The rows of a group lie close to one hidden flat surface of 5 dimensions, which may be shifted away from zero. Surfaces can cross.
In the rows, 128 means zero.
Known rows, each followed by its group:
[119 124 154 128 100 118 161 107 160 137 112 114 131 118 155 117 149 148
 141]	tere
[ 85 131 113 125 139 154 126  96 128 131 117 141 102 159 111 115 130 110
 132]	razon
[153  59 149 125 163 127  88 179 124 151 144 103 133 101 120 152 113 170
 105]	razon
[157 129 119 152  84  87 126 158 142 117 173 127 140  88 111 143 123 183
 143]	razon
[205 129 102 101 105 126 127 150  88 119 150 135 127 108 106 169 134 138
 145]	tona
[164 148 122 118 170 120 101 167  96 113 136 135 142 137 137 143 126  90
  98]	tere
[152 138 116 117 113 149 123 142 114 148 134 130 120  89 119 129 105 122
 122]	tona
[ 79  57 145 138 156 150 103 135 148 158 120 107 105 136 113 112 112 159
 112]	razon
[ 80  80 117 148 125 105 135 100 127  90 117 143 144 156 127 113 110 123
 102]	molad
[132 145  86 127 110 175 106 154  88 156 140 144  85  91  84 115  84 111
 126]	tere
[ 94  64 149 147 154 134 147 113 116 107 115 115 145 178 122 137 118 140
 179]	tona
[161 131 132 161 131  84 140 168  91  67 150 131 163 154 130 151 111 129
 171]	tona
[149 104 105 120  68 176 136 122 125 185 152 121 100  58  81 141 100 180
 171]	razon
[115 138 152 151 181 136 135 146 110 116 125 121 184 134 153 128  88  85
 146]	tona
[ 84  86 157 148 174 111 146 112 123  86  97 121 149 203 155 116 138 112
 139]	molad
[193 129 115  94  78 149 150 126 118 152 142 122 133  70 111 162 125 157
 157]	tere
[143 120 135 107 168 151 119 133 114 139 122 125 149 123 136 142 117 103
 114]	tona
[133 114 134  87 211 166 102 118 109 140 112 126 142 164 131 152 141  83
 111]	razon
[146 107 125 144  92 109 164 126  91  83 120 133 127 164 124 131 124 136
 187]	molad
[176 141 123 150  70  94 164 150  86  78 134 134 124 146 125 143 134 147
 199]	molad
[199 167 117 136  85  82 147 157 101  80 147 135 138 126 134 150 142 139
 165]	molad
[ 70 106 149 170  76 133 163 103 155 128 111 121  97 141 126  92 123 166
 172]	molad
[132  40 135 122 148 107 123 117 113  94 120 122 109 193 111 156 164 170
 148]	tona
[129 157 159 118 114 129 166 103 145 129 100 116 135 128 166 116 154 110
 139]	tere
[146 141 151 153 187 101 131 168  96  81 135 125 194 156 158 143 105  88
 144]	tona
[139 152 139  94 141 172 146 110 121 153  96 123 134 125 148 129 130  85
 134]	tere
[ 97 119 117 157 165 122  78 174 107 116 139 141 105 147 112 100  90 111
  79]	tere
[ 99  99  87 120  86 158 148  77 132 144 127 146 134  94  99 121  94 130
 109]	molad
[150 122 150 132 101 144 175 123  98 117 108 117 125 158 133 142 139 136
 217]	molad
[ 66  96 131 169 103 116 117 127 153 130 129 127  80 143 108  90 115 165
 125]	razon
[112 153 113 149 131 121  97 169 105 119 133 139  93 134 122  95 101 101
  97]	tere
[ 40  92 141 193 113  92 119 128 173 115 135 127  99 154 120  80 119 179
 115]	razon

New rows, each followed by its group:
[121 135 103 130 103 138 121 132 108 130 133 145  78 140  98 120 125 127
 136]	razon
[139 122 145 117 158 127 122 133 128 125 117 121 141 131 147 134 135 116
 112]	tere
[181 123 109 100 149 114 134 125  82  86 126 145 173 141 136 167 129  92
 120]	molad
[176 153 134 100 125 139 150 127 114 131 123 122 151 119 140 158 148 112
 161]	molad
[117  85 117 130  75 172 181  86  94 132 107 128 116 138 101 130 108 141
 217]	molad
[177  73 129 115 126 141 104 175 116 165 154 105 124  70 104 161 104 174
 130]	razon
[110  90 133 107 158 173 126 104 143 170 122 115 143 116 116 144 124 137
 137]	razon
[156 108 136 130 160  93 105 163 127 112 150 119 149 126 132 156 132 148
 111]	razon
[147  75 144 136 124 111 116 158 155 151 161  98 164  74 122 156 114 195
 133]	razon
[121  79 142 133 163 128 132 124 111 106 121 118 143 168 126 146 124 131
 157]	tona
[ 97 106 145 109 161 158 143  85 148 142 101 119 152 145 144 126 132 108
 121]	molad
[ 99 120 126 136 125 119 134 102 153 127 124 133 139 123 134 114 128 128
  97]	molad
[ 73 106 129 142 152 157 107 134 130 150 116 127  99 136 114  96  94 116
 102]	tere
[207 125 110 121 109 119 144 151  70  92 153 132 156 121 107 183 118 133
 197]	tona
[148 139 110  79 162 186 133  92 109 160 122 130 153 125 113 170 135  93
 149]	razon
[130 177 146 114 107 150 139 111 181 183 127 110 131  82 145 122 151 141
 131]	molad
[108 119 111 137  82 150 140 106 146 156 143 129 112  94  96 125 113 165
 163]	razon
[112 200  85 124 104 134 150  78 123 104 130 162 125 161 109 131 151  94
 161]	razon
[ 82  83 143 149 139 118 152 102 121  96 103 126 135 182 139 113 123 127
 146]	molad
[104 100 127 130 153 153 110 135 121 147 128 126 117 125 116 118 104 122
 107]	tere
[152 119 116 160  90  84 110 174 123 109 163 130 110 109 108 126 122 177
 125]	razon
[ 93 111 132 112 157 184 122 114 136 174 110 120 124 103 125 110 103 105
 104]	tona
[ 94  71 144 130 160 156 106 127 139 160 120 110 114 134 116 124 115 143
 119]	razon
[144 125 116 103 114 173 144  89 139 171 145 120 163  83 102 166 122 146
 168]	razon
[ 81  95 137 171 110 142 154 120 125 125 123 118 131 138 114 111  90 151
 186]	tona
[ 49 117 141 145 152 132 146  69 186 137 126 121 168 151 137 123 137 137
 138]	razon
[150 171  96 105 148 136 121 115  91 105 129 155 122 166 114 145 149  83
 130]	razon
[ 98  88 104 146 128  91 131 110 124  77 126 151 152 153 129 115 110 116
  78]	molad
[ 78  69 136 154 146 112 146 101 120  86 104 132 137 186 133 116 119 122
 131]	molad
[174 146 111 118 119 113 127 136 122 120 160 132 158 104 118 166 132 141
 141]	razon
[162 153 134  93 144 147 139 112 129 147 120 120 162 114 144 155 149 104
 133]	molad
[127 115  95 142  64 121 149 108 116 106 139 145 125 111 105 122 105 145
 140]	molad
[125 110 138  96 139 183 158  85 125 155  98 119 146 127 133 146 131 114
 164]	molad
[131 131 123  94 146 170 105 132 130 179 121 126 116  85 124 123 117 106
  73]	tona
[148 106 139 148 161  68  97 172 137  99 157 120 151 138 136 143 137 155
  98]	razon
[139  60 111  76 114 179 121  92 117 172 115 122  82 119  89 153 146 159
 130]	tona
[147  94 143 101 179 142 114 126 127 141 125 117 162 124 135 156 133 122
 106]	tere
[162 127 121 156  52 100 172 140  89  82 130 131 111 147 120 129 125 156
 207]	molad
[ 83  89 140 122 159 185 132  97 133 168 108 114 134 129 121 120 102 115
 137]	tona
[138 104 117 110 123 163 129 115 129 164 140 120 134  93 101 150 116 148
 152]	razon
[103 114 149 178  73 102 167 128 125  92 114 121 100 163 128 100 128 166
 204]	molad
[201 125 113 120 107 108 113 173 107 127 168 129 138  82 108 170 124 166
 138]	razon
[125 143 144 159  98  84 144 141 139  92 129 124 124 144 146 113 143 151
 154]	molad
[ 91 110 107 126 124 198 109 127 116 180 123 134  83 100  83 106  79 117
 129]	tere
[ 92 100 115 123 105 162 154  80 143 152 115 133 128 111 114 116 107 134
 130]	molad
[ 48 116 137 162 145 114 124 104 160 114 119 129 113 176 126  94 133 135
 113]	razon
